There are 4 nested groupings, the coarsest first. Each group lies inside one group of the grouping before and may be the whole of it. The rows also spread widely along 8 directions, which tell nothing about the answers.
Known rows, each followed by its group in each grouping:
[ 17.6   6.8   3.2 -29.6   2.5 -11.5   6.2 -41.0   1.1  -1.3  -5.4 -28.2
  14.6 -15.0  -1.3  -1.1 -22.9 -13.7 -14.3] | Q_881 sog vala Q_100
[  6.3   9.4 -45.2  -9.1  27.8  -3.7  21.0 -25.3 -10.4  15.8  12.1 -33.1
   6.8  -3.3  22.1  -1.5   1.4  13.5   7.8] | Q_881 Gik mirez Q_725
[ 13.6 -25.7   3.0  19.0 -17.7  -6.5  26.5 -19.7  24.4  -3.6   3.5   8.8
  -0.2 -21.7  -8.8 -16.7  16.8   8.0  -4.9] | Q_854 Mok devor Q_802
[-28.8  11.9 -34.9  22.1  13.6  -5.4  21.8  -2.4  -2.6  25.1  14.0 -18.0
   5.8   3.8   7.7  -1.0  35.7   3.6  16.8] | Q_881 sog pupam Q_628
[-23.6   6.4  -5.9   4.8  -7.2 -14.3  17.0   7.3  -2.0  -0.5  -0.8 -22.6
  12.8  -1.1   0.6 -11.9  17.2 -10.8  13.5] | Q_881 goza nitad Q_270
[ 15.7  -7.6  -9.3   4.2  13.8  14.6   3.0   5.4  -3.1  -6.3   7.0  13.4
  -6.2   2.2  14.6   8.6 -10.7  16.2  -3.4] | Q_881 peke daga Q_842
[-19.3  -4.3  20.6   5.9  -5.2   0.5  -9.7  33.3  -3.4 -19.6  -3.0  16.6
   7.6  14.9  -3.5  -4.3   5.3   0.2  -0.3] | Q_881 sog reso Q_866
[ 13.9 -29.0  25.9  -3.5  17.1   6.8   4.8 -42.8  11.7  23.4   6.3   0.5
  17.8  -9.4  -6.2  -9.8  -2.5 -12.2 -16.3] | Q_854 tamob pofi Q_127
[ -9.5   9.4 -30.9  22.4 -22.3  -5.1  -0.5  45.1  -8.0 -24.1  -2.1  12.0
 -23.3 -11.4   5.6   5.4   8.1  23.9  13.1] | Q_854 Mok mov Q_329
[-19.5  10.6  21.3   1.5 -26.0 -16.0  -3.7  28.6   5.4 -18.0 -13.1  -1.2
  17.6   0.0 -18.9  -8.0  11.3 -16.4  -0.8] | Q_881 Gik mirez Q_807
[ 22.0  41.8 -32.3 -36.3 -11.5 -17.7 -17.2 -19.7 -29.2  -2.8   0.5 -37.6
 -11.1  -4.3 -16.5  19.0 -23.9   1.6 -10.9] | Q_854 Mok Fef Q_271
[-22.9  -2.1   2.9   7.9  -3.3  -9.2  -6.6  23.9  -8.2  -0.1  -5.9  -7.1
   3.3   4.0   3.0   5.3  11.7 -18.8  13.6] | Q_854 Mok Fef Q_977
[-18.0 -29.0  36.6   0.9   5.2  -7.3   4.1  20.5 -12.0   1.0  -7.9   4.7
 -12.1  11.2  10.3  11.2   8.3 -43.4  20.4] | Q_854 tamob rasib Q_734
[-18.7  -5.4  32.5  22.2  -2.3   9.2 -10.3  33.1   2.1   7.7  -2.0  25.3
   8.0  23.0  -8.7  14.4  19.5 -23.2  -0.2] | Q_881 peke zoti Q_3
[  2.2 -17.7  21.0   1.4   5.1   1.8   6.3   3.9   2.9  -5.9  -2.0   7.5
   9.4   3.5   3.8   0.1  -1.8  -9.8  -1.6] | Q_881 peke daga Q_894
[ -4.1   5.4  -7.4  -5.7  10.0   0.6 -24.0   8.0 -16.2   0.2  -0.5  -4.6
  10.2   4.7   1.4   3.6  -4.7   4.1  -7.2] | Q_854 Mok devor Q_280
[ -8.0 -15.6   5.5  14.0  16.2   0.6  24.3 -18.7   5.8  24.0  14.0  -5.9
   4.6  11.4   1.5   0.3  27.7 -16.0   8.0] | Q_881 sog vala Q_662
[-17.5 -16.2   2.8  27.0  11.0   6.1  20.5   0.3   9.2  14.8  19.5   7.6
  22.0  15.4  -6.4 -24.0  38.8  10.9   2.4] | Q_881 goza funat Q_82
[-21.0  -0.7  47.7  -0.3 -18.0  -2.1 -33.9  24.9  -0.8  -4.3 -16.8  11.5
  17.1  -1.8 -19.8   7.3  -3.1 -35.5 -10.3] | Q_854 tamob rasib Q_764
[-12.2   0.7   7.6  17.5 -24.2 -12.1   0.6   5.8   8.2   1.6   3.9   4.6
  14.9  -1.5 -35.2 -15.9  31.8   3.0  -8.1] | Q_854 Mok mov Q_329
[ -0.7  14.0   8.1  -9.6  -3.6  -5.3 -28.1 -14.8  -3.3  11.6  -3.2 -12.7
  31.1  -4.7 -25.6  -2.7  -2.3  -7.2 -26.1] | Q_854 Mok mov Q_329
[  3.8  22.8 -20.7 -13.5 -14.5 -12.9  -1.7   4.6  -8.1 -23.2  -7.1 -16.6
   8.8 -17.2  -2.5  -1.9 -17.7  11.5  -4.6] | Q_881 peke daga Q_894
[-11.0  14.5 -24.2  -4.3  26.7   2.0  -8.4 -12.1  -8.2  19.1  -1.8 -28.7
  25.9  -8.7  21.2  10.1  -9.4 -11.4  -0.1] | Q_881 peke daga Q_842
[ 34.1  12.7  -8.7 -23.9   0.4   8.7 -13.0  -5.3  -8.9 -19.0   7.7   7.5
   3.8   5.6 -11.6  -5.4 -24.3  36.9 -26.4] | Q_881 Gik mirez Q_725
[  6.2  -7.2  11.0  -3.0 -17.3  -7.5  -7.9  15.0   3.1 -20.5 -22.2  -1.0
  -7.5 -25.3  13.2  13.8 -23.6 -17.8  -1.2] | Q_854 Mok mov Q_329
[ -1.3 -21.4  39.9  23.5   3.3  22.6  -9.7  13.0  21.0   7.7  -1.3  28.8
  17.8   3.5   4.8   5.2   2.4 -13.9 -15.1] | Q_881 goza funat Q_82
[ 12.6 -24.2  -9.4  18.3  10.6  10.1  24.8 -24.0  22.9   1.3   7.7   6.0
  18.4 -21.7  13.7 -17.4   2.7  19.9  -5.5] | Q_881 peke daga Q_894
[-21.1  14.3 -11.3   1.5   9.7   1.5 -10.2  18.1 -11.4   1.8   0.0  -5.3
   8.7   6.8   8.9   5.6   1.9   2.3   2.2] | Q_881 sog pupam Q_628
[-14.1 -15.1 -13.9   6.7  15.2  -4.8  29.7   2.7  -3.4  -2.8   7.6  -5.6
  -3.4   4.4  18.5 -12.1  15.7   8.6  18.7] | Q_881 sog pupam Q_628
[ 11.8  10.8  -4.7  -9.3 -21.6 -13.8  -8.1 -10.6   0.2  -9.9  -6.1 -10.5
   4.5 -16.9 -17.5  -1.5  -8.3   1.6 -15.9] | Q_854 Mok devor Q_802

New rows. What belongs after each?
[-11.4 -21.0  19.3  20.9  -1.8   7.4   7.3   0.6  28.4  -3.1  -6.5  13.4
  23.5 -18.0  10.5 -12.9   4.8  -5.5  -3.3] | Q_881 sog vala Q_100
[ -5.9  19.3 -30.9   8.7  -0.8  -3.7   7.0   7.6  -6.6   1.0   5.1 -11.8
   1.0  -5.2   3.0   7.4   5.9   7.2   5.5] | Q_881 peke daga Q_842
[  1.7   5.7  -9.7  -8.3  13.4  -4.4   5.2 -16.6  -4.9   8.3   2.6 -19.4
  15.9  -2.1   4.0   1.9  -4.0  -7.2  -2.9] | Q_881 peke daga Q_842
[ 24.3  -7.3  -9.3  -9.0   4.4   3.2  10.2 -30.6  10.5 -12.6   5.2  -2.3
  23.6 -19.8  -2.1 -22.7 -16.2  29.1 -19.4] | Q_881 peke daga Q_894
[ -0.4  11.3  -2.2   5.1 -17.0  -7.1  -6.4  15.5 -12.6   0.3   7.9   3.6
 -15.3  16.0 -23.7  10.8  17.0  -0.7   1.0] | Q_854 Mok Fef Q_271
[  8.7  -7.1 -21.5  14.5  -1.8   2.3  30.7  -8.9  12.8  -2.2   0.4  -9.0
  -9.5 -24.0  28.4   2.8  -4.3   4.4  10.7] | Q_881 goza nitad Q_270
[  7.0  10.4  -7.3 -16.2   0.5  -0.1 -18.2  18.0 -26.6  -9.7  -3.7  -0.3
 -24.9  -0.1   6.4  22.5 -24.8  -1.3   1.3] | Q_854 tamob pofi Q_127
[ 17.3 -16.1 -11.6  -2.2   8.0   3.4  20.9 -13.1  14.5 -12.2  -3.5  -4.7
   7.1 -23.6  27.4  -9.7 -16.4  13.5  -0.3] | Q_881 Gik mirez Q_725
[ 15.4  21.2  -4.9  -1.8   0.3  10.5 -18.9  -4.5  -1.9   8.4   0.7   0.9
   5.3  -3.3  -6.0  23.6 -15.4  -2.8 -20.2] | Q_881 peke daga Q_842
[  4.6   8.8   6.5  -5.4 -20.9  -2.2 -17.8  -6.2   4.4 -11.1  -6.4   1.7
  13.6 -25.1 -19.4  -7.7 -13.9   4.9 -18.2] | Q_854 tamob rasib Q_764
[-24.3  -8.5  13.1  -2.0   9.4   4.3 -11.2  18.4  -2.7 -15.9  -0.1   1.1
  42.5   8.5  -1.3 -37.5   1.9  16.8  -5.4] | Q_881 goza nitad Q_270
[  5.3  18.4  -3.2  11.2 -21.1   7.0 -32.3  46.8 -19.1 -12.3   2.2  28.5
 -29.3  17.5 -16.4  29.7   1.6  10.5  -9.0] | Q_854 Mok devor Q_802
[  8.2 -19.2  -7.7  -0.9  12.5   4.0   4.1   8.1 -13.5 -10.4  11.3   9.3
  -9.7  14.1   6.1  -7.8   1.6  20.7   5.6] | Q_854 Mok Fef Q_977
[  0.0 -19.2  27.7  -9.9   8.6  -9.7  19.2  -4.3   0.2   4.5  -3.7 -10.6
   3.5  12.9   6.3   4.2   6.6 -32.6   8.0] | Q_881 Gik mirez Q_725
[ -0.7   7.2   4.7  11.0   1.4   1.8   7.2  13.9 -13.7  16.3   9.5   8.3
 -18.4  29.0  -8.8  28.6  20.9 -19.3   6.8] | Q_881 peke zoti Q_3
[-22.9  -9.1  41.3  19.9   2.5   3.3  -7.6  17.4  10.0  22.9  -9.3   5.7
  16.0  10.5   0.0  25.0  16.4 -54.9   1.8] | Q_881 peke daga Q_842
[-24.0  -7.6 -30.9  13.7  42.5   4.3  17.6   6.3 -11.2  23.8  10.9 -18.0
   9.8  12.6  37.6   0.0  22.5  -2.6  25.9] | Q_881 Gik mirez Q_807
[ -6.4  -9.3  20.5   7.9 -13.8  -8.1  -0.7  17.8  -1.3  -2.4  -4.1   5.0
  -9.0   7.9  -8.5  11.2  11.3 -23.8   6.8] | Q_854 Mok Fef Q_977
[  1.1  -6.8   4.4  -6.8  -5.0 -14.5   3.5   3.0 -11.8  -4.4  -5.0  -9.5
 -11.3   2.2   0.7   9.6   1.5 -18.8   6.2] | Q_854 Mok devor Q_802
[ 12.7   3.9  44.5  -2.2  -1.4  17.2 -31.2   5.7  -1.4   9.1   5.4  28.1
   2.1  29.6 -26.1  25.8  -4.0 -14.8 -30.8] | Q_881 sog reso Q_866
[ -8.9 -16.7  22.3  11.6   1.6   0.4  10.3   9.8  14.7   0.4  -6.1   5.4
  13.9  -1.4   8.6  -2.4  10.6 -18.7   4.0] | Q_881 Gik mirez Q_807
[ -2.3  23.4   2.6 -17.1  -4.1  -6.3 -17.2   9.9 -15.7  -6.5   6.9  -4.0
  19.4  22.3 -30.7 -10.3   6.5  11.2 -15.9] | Q_881 Gik mirez Q_807
[ 21.9 -19.4  -6.2  14.3   8.1   6.7  31.4 -27.6  13.9  10.0  16.0   7.0
  -0.7  -4.7   1.2  -3.3  12.2  12.1  -3.8] | Q_881 peke daga Q_894
[ -2.6  24.5  -7.4  -9.0  -8.0 -11.5 -20.9   2.5 -16.8   8.3  -5.6 -19.1
   1.8  -0.9 -13.3  19.3  -2.7 -16.9  -7.8] | Q_854 Mok mov Q_329
[  4.8 -24.5  53.0  -1.6  -4.9   5.6 -23.2   5.7   6.2  -4.9  -4.4  25.4
  22.0  11.9 -26.7 -10.0   1.5  -9.5 -25.6] | Q_854 Mok mov Q_329
[-10.5  14.0 -33.2  11.6  -7.9  -3.4  11.4   8.4   5.3 -12.2  -0.8  -5.8
   1.6 -21.7  12.8  -6.7   0.4  23.6   5.5] | Q_881 sog pupam Q_628
[ -0.9   4.7   2.4  -4.8   7.8  -4.8   8.2  -3.9  -8.2  13.3  12.7  -7.2
   8.0  24.4 -15.9  -1.3  20.6  -2.8  -2.6] | Q_881 Gik mirez Q_725
[-14.5  -6.9   4.9  10.0  -8.5  -5.8  -8.3  29.5  -5.0 -13.5  -7.1   6.9
   2.2  -1.9  -0.4  -2.9   7.2  -0.7   4.7] | Q_854 Mok mov Q_329
[ -3.8  -9.8 -10.2 -11.0  21.4  -4.1  -7.0 -28.6  -0.3   7.2  -1.9 -23.0
  40.8 -16.8   5.4 -26.5  -6.7   8.6 -12.4] | Q_854 Mok mov Q_329
[ 14.1   5.1  -8.8  -0.3  -8.5   4.5   2.5   3.6   3.2 -18.3  -1.2   2.1
   1.0 -14.1   8.7  -1.5 -17.1  16.6  -9.3] | Q_881 goza funat Q_82
[  3.4   5.1 -19.2 -17.6   2.3  -7.0  -9.5   5.7 -20.0 -18.0   0.0 -13.1
  -0.2   0.1   3.5  -7.3 -13.7  17.5   2.3] | Q_854 Mok Fef Q_271
[ -7.3  11.7   1.2  18.3 -29.5 -12.8  -0.8   1.6   9.3   6.6   1.9   0.1
   8.1  -7.8 -34.9  -3.2  27.4  -3.6  -9.8] | Q_854 Mok mov Q_329
[ 13.8  -3.2  -1.7  -1.9  -2.0  -9.4  29.0  -3.9  -3.6   2.4   6.9  -5.8
 -21.9  10.7   1.3  12.8  12.4 -11.2  10.1] | Q_881 Gik mirez Q_807
[  3.1  20.9  -4.7 -15.3   8.1  -3.6 -10.4   6.9 -17.9   7.2  -1.2 -15.3
  -2.9  13.4   3.3  23.6  -6.3 -17.6  -1.7] | Q_881 Gik mirez Q_807
[  6.6 -10.6   8.2   4.9 -18.4 -10.1  22.4   2.3  13.0 -20.9  -8.3   1.3
  -1.1 -19.0   3.1  -2.4  -4.0  -6.1   4.1] | Q_881 peke daga Q_894
[  9.8  -0.3  26.2   1.5 -48.6  -5.5 -18.1  32.4   9.2 -47.1  -9.0  30.8
  -1.2  -7.9 -35.4 -17.1  -8.0  21.9 -17.7] | Q_854 Mok Fef Q_271
[  3.0 -18.8  16.8  -8.2   5.3  -3.7  -7.4  10.9 -11.4 -11.5  -6.3   4.0
  -4.4   6.9   8.6   4.8  -7.0 -11.4   1.4] | Q_854 Mok devor Q_280
[ -8.8   0.7 -12.8  15.7  -9.2  -0.8  11.8  -2.1  20.3  -9.3  -4.0  -8.2
  26.8 -29.9  10.9 -20.9   0.2  12.8  -2.9] | Q_881 goza funat Q_82
[  0.0  18.9 -20.8   8.4   1.9   3.2  -1.0  12.1  -4.4   8.1   3.1  -4.1
  -5.3   1.3   7.7  19.0   4.8  -0.1   2.2] | Q_881 Gik mirez Q_807
[-13.7 -17.0   9.4  -4.0   6.4 -11.8   5.4 -11.6  -1.4   2.9   3.7 -13.9
  25.0   4.8 -10.4 -26.3  17.3  -4.3   3.0] | Q_854 Mok Fef Q_271
[  4.2  -7.0   3.6  -9.0 -10.3 -13.5   1.4   6.3 -11.6 -16.6   1.3  -0.1
  -5.2   6.1 -13.5  -8.0   4.1   5.3  -2.0] | Q_854 Mok devor Q_802
[-22.6   3.7  -7.6  14.6   8.2   4.3  -4.6  19.4  -2.4  -0.7   2.7   3.1
  10.6   5.8  10.3   0.5   9.9   4.1   4.9] | Q_881 sog reso Q_866
[  4.1   6.3  12.7  -4.4  -3.8   0.1  -7.4  -1.4  -0.2  -1.5   2.1   1.9
  16.6   6.3 -18.4  -0.9  -0.6  -2.8 -14.9] | Q_881 peke daga Q_842
[  6.8  -3.8 -15.7   0.2  11.7   0.1   5.1 -16.0  -8.6  13.4  13.2  -9.6
  -2.1   6.8  -1.8   0.0  10.3   6.8   2.2] | Q_854 Mok Fef Q_271
[ -4.4 -10.5  20.7  -5.6  -6.7  -1.4 -24.3  23.8  -9.0 -20.2  -6.4  14.3
  10.9   8.8 -11.8  -9.6  -4.3   4.3 -11.2] | Q_854 Mok devor Q_802
[-14.1  -6.1   7.6   7.3  11.7  -3.8  -9.9  -9.0  -1.8  22.0   3.8  -8.7
  24.0   7.0  -8.8  -4.5  20.6 -14.7  -5.5] | Q_854 Mok devor Q_280
[ 17.6   1.1  -5.1 -13.2 -11.3  -7.4  -9.0  -8.1  -3.3 -17.8  -5.8  -4.5
   2.6 -15.6  -5.9  -5.2 -18.4  11.7 -14.7] | Q_854 Mok devor Q_802
[  9.6  14.4 -15.5 -18.9  15.5  -4.0   3.0  -1.5 -31.1   3.8  16.6 -11.4
 -10.8  30.5 -10.4  11.7   3.5   5.3   0.5] | Q_881 peke daga Q_842
